The rows come from 5 hidden closed curves, with some noise, and rows from the same curve form a group. Each curve winds through 8 dimensions. The rows are also pushed far along 5 directions, which tell nothing about the answers.
In the rows, 128 means zero.
Some rows, each with its group after it:
[ 31 135  74 150 155  92 136 181 186 196  93  86  84 177 122 145 169 112
 133] => (4)
[119 109 101  93 150  40 136 169 160 168 110 132  83 173 136 160 194 154
 129] => (3)
[128  92 114  83 191 141 127 181 197 156 116  99 154 134 133  91 196  94
 190] => (3)
[122 114 135 144 124 129 129 103 148 106  93 149 114 116 165 133 108 117
  84] => (1)
[136 132 136 119 118 150 107 111 104 136 134 138 139 109  99 116 135 120
 132] => (2)
[101 171 161 179  43 152 196 129  84 206 191 163 127 107  55 132  90  68
  94] => (4)
[ 81 183 108 182  50 173 176 112 113 193 166 143 107 104   4 148  91 114
 106] => (1)
[115 141 135 119 113 115 152 144 172 188 113 145 132 123 100 128 136 121
 119] => (4)
[158 123 184 128 115 128 105 115  94 149 113 187 144 124 118 126 101 134
  58] => (3)
[100 126 121 117 214 137  87 142 171 108  82 119 162 111 158  95 124 120
 133] => (1)
[ 99 142 122 130 167 158 125 158 178 182 116 118 157 126  95  98 148 103
 137] => (2)
[206 142 160 115  89 134 195  95  43 112 229 158 129 100  97 151  96 113
  92] => (2)
[ 67 173 111 149 105 176 175 146 205 207 125 104 102 142  47 137 142 118
 164] => (4)
[ 36 114 120 150 172 134 104 151 187 146  44 121 119 133 129 128  94 113
 106] => (0)
[167 112 141 115 140 128 155 129 110 133 158 112 106 157 102 161 137 146
 113] => (2)
[162 138 134 108 139 124 106 100  80  62 146 162 159  70 153 106  99 118
 131] => (3)
[ 89 198 103 165 120 217 131 128 151 137 149 105 163  80  30  95  95 116
 199] => (4)
[217  94 149  93 113 155 112 122  77  82 166 135 181  90 134  96 123 105
 155] => (3)
[ 66 141  74 132 167 135 124 110 182 101  95  78 115 113 148 128 131 127
 157] => (1)
[ 64 128 131 187 109 144 161 164 154 220 131 106 134 146  68 116 135  89
 117] => (1)
[183 104 147 101 102 119 191 130 113 172 174 166 115 131  86 154 135 111
  65] => (3)
[135 124 156 153 106 129 122 129 111 147 130 124 137 146 152 120 128 114
 108] => (0)
[ 88 143 111 131 160 119 130 158 152 169 127 122 129 153 125 122 146 128
 120] => (3)
[148  85 123 108 112  20 163 164 116 170 129 154  75 169 122 178 162 146
  77] => (3)
[119 135 147 131 164 148  51 151 127 134  97 149 200 100 159  54 142 101
 151] => (1)
[ 74 161  78 138 121  96 126  97 155  64  80 107  59 122 144 179  92 172
 150] => (3)
[126 123 114 127 118 101 176 127 149 129 139 145  74 153 127 172 138 155
 106] => (2)
[112 165 118 143  81 188 160  95 141 123 143 141 124  70  84 123  97  87
 142] => (4)
[ 82 156 144 135 159 128 107  87 148 128  73 168 110 113 151 138  96 134
  55] => (2)
[106 143  90 107 166 124 121  81 127  62 114 106  94 116 132 167  96 171
 123] => (3)
[119 117 112 137 125 125 174 128 121 136 158 110 119 125 108 147 108 108
 102] => (1)
[ 65 163 114 146  99 122 175 106 153 154 120 127  90 111 110 157  99 105
 112] => (1)
[175  78 121  91 145 120 113 117  80  92 146 147 140 116 146 127 131 124
  92] => (0)
[ 99 128 158 151 166 157 124 134 141 137 111 142 136 118 126 111 115  95
 113] => (4)
[155 134 146 156  58 112 167 107  71 178 179 138 102 142  72 160 137 132
  82] => (0)
[ 37 140  91 142 140 138 143 164 236 164  69  92 113 128 132 118 139  96
 175] => (2)
[105 104 227 176 130 126  84 132 104 165  72 191 165 133 183  91 101  89
  43] => (1)
[138 125  97  98 115 136 154 136 129 149 160 136 105 128  69 147 152 132
 142] => (0)
[ 67 118 141 157  97 107 129 156 170 198  67 151 108 140 118 133 124  97
  89] => (1)
[ 84 139  81 132 123 118 154 114 150 125 116 130  98 102 101 152 102 121
 108] => (3)
[ 93 144 135 157 146 136  89 112 120 122  95 146 131 121 117 124 100 146
  92] => (1)
[172 134 114  85 121 147 180 133 108 133 206 110 126 121  80 141 149 116
 172] => (1)
[160 132 139 114 112 131 152 119  92 135 182 147 122 136 114 135 148 135
 126] => (2)
[101 104 157 170 106 153 105 109 109 135  94 143 151 106 143 108  79  86
  59] => (0)
[104 119 133 135 131 163  90 121 139 120  94 116 149 116 147 100 122 108
 142] => (4)
[124 126 115 113 153 132  99 116 114 117 120 124 152 102 132 112 123 115
 112] => (2)
[ 86 161  73 122 159 111 138 120 170  87 114 104 106 115 148 143 120 148
 162] => (2)
[153 125  91 104 157 149 102 135 106  75 157  83 135 129 100 126 142 162
 208] => (0)
[151 133 131 113 123  97 205 144 121 167 184 132  81 165  74 181 145 148
 114] => (3)
[165 110 140 122  87 140 167 101 110 119 160 118 100 124 110 151 132 119
 134] => (0)
[114 117 109 134 165 179 142 188 171 160 154  69 187 121 107  76 149  65
 195] => (4)
[135 121 156 131 136 129  89 152 121 156 108 144 177 114 142  85 134  92
 120] => (2)
[103 109 109 131 115 101 123 125 126 149 107 145 103 129 105 145 137 134
  92] => (2)
[138 151 134 133  59 169 126  86  89 106 148 152 108 114 113 137 108 132
 134] => (0)
[ 68 139  78 126  99  70 157 100 149 123  98  99  62 137 165 183 115 129
  98] => (0)
[130 120 124 149  82  92 169 114  74 135 160 140  72 139  81 184 110 135
  87] => (4)
[189 123 162 102 143 163 123  99  93  69 155 159 154  76 114 110 108 123
 149] => (3)
[200  69 157 109 117  51 143 158  80 166 165 129 113 191 161 151 189 139
  87] => (0)
[136 127 148 154  83 176 114 120  94 147 144 136 144 127  91 114 118 115
 125] => (2)
[136 101  59  80 132 115 153 128 127 107 160  86  98 131 112 156 155 134
 155] => (0)
[154  83  86  71 163  69 155 176 109 141 171 110 117 162 124 151 171 131
 133] => (0)
[126 130 130 123 133 140 117 117 144 144 107 150 142 113 112 118 123 134
  96] => (4)
[179 137 169 138 100 214 127  73 102  70 148 169 156  64 118 104  77 100
 120] => (1)
[105 131 152 150 150 152 142 147 175 158 101 139 147 120 122 112 101 100
 102] => (4)
[146 124 135 130  85 172 113 135 111 128 134 140 157 105 113 101 110  92
 143] => (1)
[120 129 139 119 142 128 123 140 164 134  92 136 139 109 126 119 115 113
 131] => (3)
[167 117 178 131 138 146  63  74  73  68  94 191 173  68 180  95  71 108
  49] => (2)
[ 67 167 194 162 162 121  87 126 154 158  52 181 165 119 188  95  79 111
  62] => (4)
[125  78 168 120 208  81  58 119 148 114  40 135 126 177 250 122 155 150
  53] => (0)
[ 57 144 168 198 115 175 114 166 182 203  71 134 155 138  96  95  97  95
 114] => (4)
[136  98 141 122 161 134  90 168 134 172 122 159 196 123 154  63 163  88
 101] => (2)
[125 129 124 116 180 175  60 110 171  77  70 110 143 123 154 102 135 163
 172] => (4)
[195 126 156 104 149 117  78 100  49  65 148 172 150 114 156 120 112 160
  98] => (1)
[156  48 168 119 179  85  75 190 100 158 104 137 177 170 175  94 160 117
  92] => (3)
[104 135 151 153 130 132 148 146 124 133 139 139 142 110 123 116 100  90
 136] => (3)
[126 150 140 118 103 102 140  56 114  86 107 168  61 132 185 183  97 161
  54] => (4)
[ 67 220 114 163  98 172 170  99 153 131 140 121 103  92  72 144  74 120
 159] => (1)
[117 139  71 118  98 126 128  72 138  61 110  86  72 105 126 168 120 157
 165] => (0)
[102 164 149 150 141 146 141  97 132 118 123 129 133 102 139 126  87 110
 110] => (0)
[180  95 128 102 171 124 104  94  85  46 139 125 136 125 185 135 112 152
  99] => (2)

New rows. What belongs after each?
[122 138  97 133  80  99 152 121  97 111 152 129 104 110 109 152 109 124
 136] => (3)
[139 134  92 112 120 111 148 120 117 126 161 142 118 123 126 138 141 136
 111] => (2)
[ 89 136 122 170  96 131 137  96 143 113 105 117 103 124 165 136 111 116
 109] => (1)
[ 74 171  72 137 127 105 156 109 179 130 105  95  60 134  99 179 126 164
 137] => (0)
[176 128 119  92 152  84 111 111 110  34 123 102  96 147 186 165 122 188
 169] => (3)
[106 129 101 143  84 113 196 171 158 215 164  77  93 181  91 156 168 108
 140] => (0)
[139 132 174 135 163 136 105 147 139 134 115 137 178 119 175  81 133  96
 136] => (0)
[110 123 136 156 116 176  82 111 149 113  77 129 136 117 135 106 113 123
 128] => (0)
[146 108 158 129 166 146 149 183 164 164 139  97 156 155 102 110 151 118
 174] => (4)
[ 97 130 157 168 100 112 108 103  95 121  98 176 123 131 179 131  80 125
  45] => (2)
[135 136 151 142 124 153 137 133 105 161 156 167 155 122 110 109 116 106
  83] => (3)
[135 114 124 125 184 110 123 161 128 129 138  98 122 176 141 138 153 151
 137] => (4)
[138 132 125 119 149 116 129 143 108 140 155 139 134 146 127 127 145 138
 117] => (3)
[164 103 177 119 167 118  62 152  93 143 109 190 212 104 166  62 127 101
  75] => (3)
[140 100 113 113 147 109 113 168 105 156 149 115 137 159  98 126 167 141
 141] => (0)
[153 126 153 144 103 149 112 110  63 100 152 127 154 103 121 118  88 112
 121] => (2)
[144 135  97 127 114 143 173 173 128 152 200 112 135 126  57 117 165 112
 199] => (3)
[135 127 141 116 159 138 123 133 145 136 119 107 125 159 155 130 143 130
 120] => (2)
[129 139  85 107 159 127 134 145 128 113 170  98 145 125 117 113 156 137
 188] => (2)
[ 82 153 133 121 166 182  96  83 167  55  62 123 125  91 179 122  65 119
 137] => (1)
[ 91 150 126 147 120 148 117 135 163 149  97 133 118 119  96 121 129 121
 152] => (4)
[139 127 111 119 154 130  97 100 121  46 101 118 132 104 165 132  86 148
 128] => (3)
[131 145  98 122 130 139 146 105 121  83 147 137 125  81 110 134  98 121
 135] => (3)
[ 89 123 153 145 220 137  85 164 169 122  80 123 177 140 182  81 122 122
 135] => (2)
[181 102 158 130  98 137 118 117  64 107 157 147 142 132 130 130 109 131
 103] => (3)
[147 111 129 116 135 167 136 127 110 133 163 101 154 122 112 113 133 100
 138] => (2)
[207  98 139  72 136 136  90  96  77  62 148 146 134 125 173 124 150 148
 131] => (1)
[116 141 134 142 122 125 149 109 157 123  98 144  93 123 111 160  93 145
  95] => (4)
[151 130 129 112 142  71 159 151 106 168 172 124 128 149 128 139 166 124
 115] => (0)
[112  98 119  98 152  96 149 132 171 126  87 120  80 157 169 169 129 129
  93] => (1)
[106 193  87 129  86 156 165  98 135  90 162 108  88  99  94 153 114 138
 207] => (3)
[143 121 159 123 136 129  99 138 103 122 117 139 132 147 134 124 127 141
 133] => (1)
[140 137 157 130 154 116 110 124  88  92 139 147 144 131 175 121 109 136
 116] => (3)
[151 100 168 112 168 110 115 147 128 160 115 134 134 171 172 126 154 122
  80] => (2)
[ 85 143 143 118 155 120  99 119 155 119  72 157 121 114 162 123 115 122
 119] => (0)
[ 93 151 161 154 126 128 138 117 108 136 125 150 127 120 154 128  92  94
  88] => (4)
[131 101 100 126 138 114 165 173 165 135 138  81 119 153 120 140 146 122
 166] => (2)
[150 115 159 120  82 140 132 110 108 130 126 182 131  95 133 119 117  91
  98] => (0)
[152 104 139 127 101 141 134 102 127 111 118 127  96 133 127 150 133 134
 124] => (0)
[100 111 128 150  82  91 130 140  94 165 126 164 119 127 120 134 120 105
  76] => (3)
[ 72 151 153 150 181 186  77 100 170 107  54 152 165  97 177  88  74 107
  86] => (3)
[173 132 206 141 121 132  75  68  58  48  93 189 145  97 177 131  40 151
  65] => (3)
[102 118 153 151  82 133 171 155 147 236 130 179 138 111  80 111 135  52
  63] => (4)
[171 105 133  95 113 104 131 125  82 158 163 143 122 134 101 138 168 127
 108] => (2)
[110 158 125 111 147 128 148 133 163 120 125 119 135 107 150 120 119 104
 160] => (3)
[157 112 162 124  72 149 132 157 116 193 145 159 174 109  94  88 144  71
 129] => (3)
[ 84 173  80 130 112 190 130 113 158 128 130 119 120  92  63 122 114 122
 171] => (0)
[179 107 176 124 160 142  91 107  71  50 129 157 186  88 190  95  70 110
  95] => (3)
[108 120 114 129  94  90 155 125 123 147 129 117 106 127 144 150 124 101
 108] => (0)
[ 80 129  99 113 148 122 113 137 165 157  88 141 106 134 113 135 145 133
 111] => (0)
[109 154 136 126 156 147 118 104 143 127 107 149 128 108 126 124 112 128
  99] => (2)
[114 119 155 138 115 128 108 104 138  89  77 152 103 122 172 138 101 128
 116] => (3)
[186 109 166  97 159  69  84 130  85  97 128 151 145 143 211 116 163 144
 119] => (0)
[ 86 110  98 132 180 151  53 154 172 132  69  76 162 144 158  82 162 127
 170] => (0)
[174 127 170 115  84 130 101  87  77  88 124 183 132  95 152 124 106 127
 110] => (3)
[131  96 132 118 183 115 130 140 159 122  99 119 127 138 130 137 127 138
 110] => (4)
[123 131 139 111 169  97  87 163 133 138 103 130 170 133 177  94 140 118
 137] => (3)
[112 148 102 113 147 163  97 116 138  99 117  89 145 117 128 115 120 139
 175] => (3)
[203 105 156  81 149 139 122 161 102 115 174 149 173 110 120  90 168 106
 191] => (0)
[ 72 128 123 143 154 133 167 154 194 190 106 100 118 141 108 132 135  93
 121] => (0)
[ 96 156 136 141 149 141 103 118 159 123  84 143 132 105 127 114 116 125
 131] => (0)
[ 96 127 147 156  93 141 118 106 116 118  95 141 116 108 111 141  78 121
 109] => (3)
[181 120 177 138  86 106 137 140  69 138 157 177 146 127 133 125 107 118
  92] => (3)
[ 77 140 120 175 134 143 131 169 153 196 120 118 148 142  84 107 124 107
 111] => (1)
[155 111 138 104 148  70 118 146 123 107 113 120 110 163 171 150 137 161
 133] => (3)
[118 136 146 127 158 141 146 155 133 175 149 124 175 116 123  97 124  74
 113] => (2)
[ 93 139 104 146 127 158 138 132 160 128 116  97 111 143 114 139 111 134
 139] => (3)
[102 175 118 147  71 161 180  82 108 118 171 138 110  81  82 147  81 108
 134] => (2)
[119 127 172 135 131 124 142 134 121 154 120 142 141 129 127 130  94 107
  92] => (3)
[ 99 139  66 107 101  83 187 111 167 168 126 116  45 157  82 203 146 173
  87] => (4)
[109  78 113 119 174  65  89 165 138 135  90  99 135 154 172 116 175 131
 137] => (1)
[147 130 129 130  85 158 168  96  80 137 185 125 120 117  88 148 105 109
  96] => (2)
[ 38 185 125 169 154 172 140 146 194 180 108  90 164 106 116  90 109  75
 157] => (0)
[142 112 144 109 178  99 138 139 121 109 140 119 124 148 181 135 140 119
 119] => (4)
[137 168 137 118 112 140 161 125 141 145 153 150 122 118 114 131 127 122
 135] => (3)
[106 128 125 139 130 169 112 149 153 137 122 102 181 105 156  71 135  70
 172] => (1)
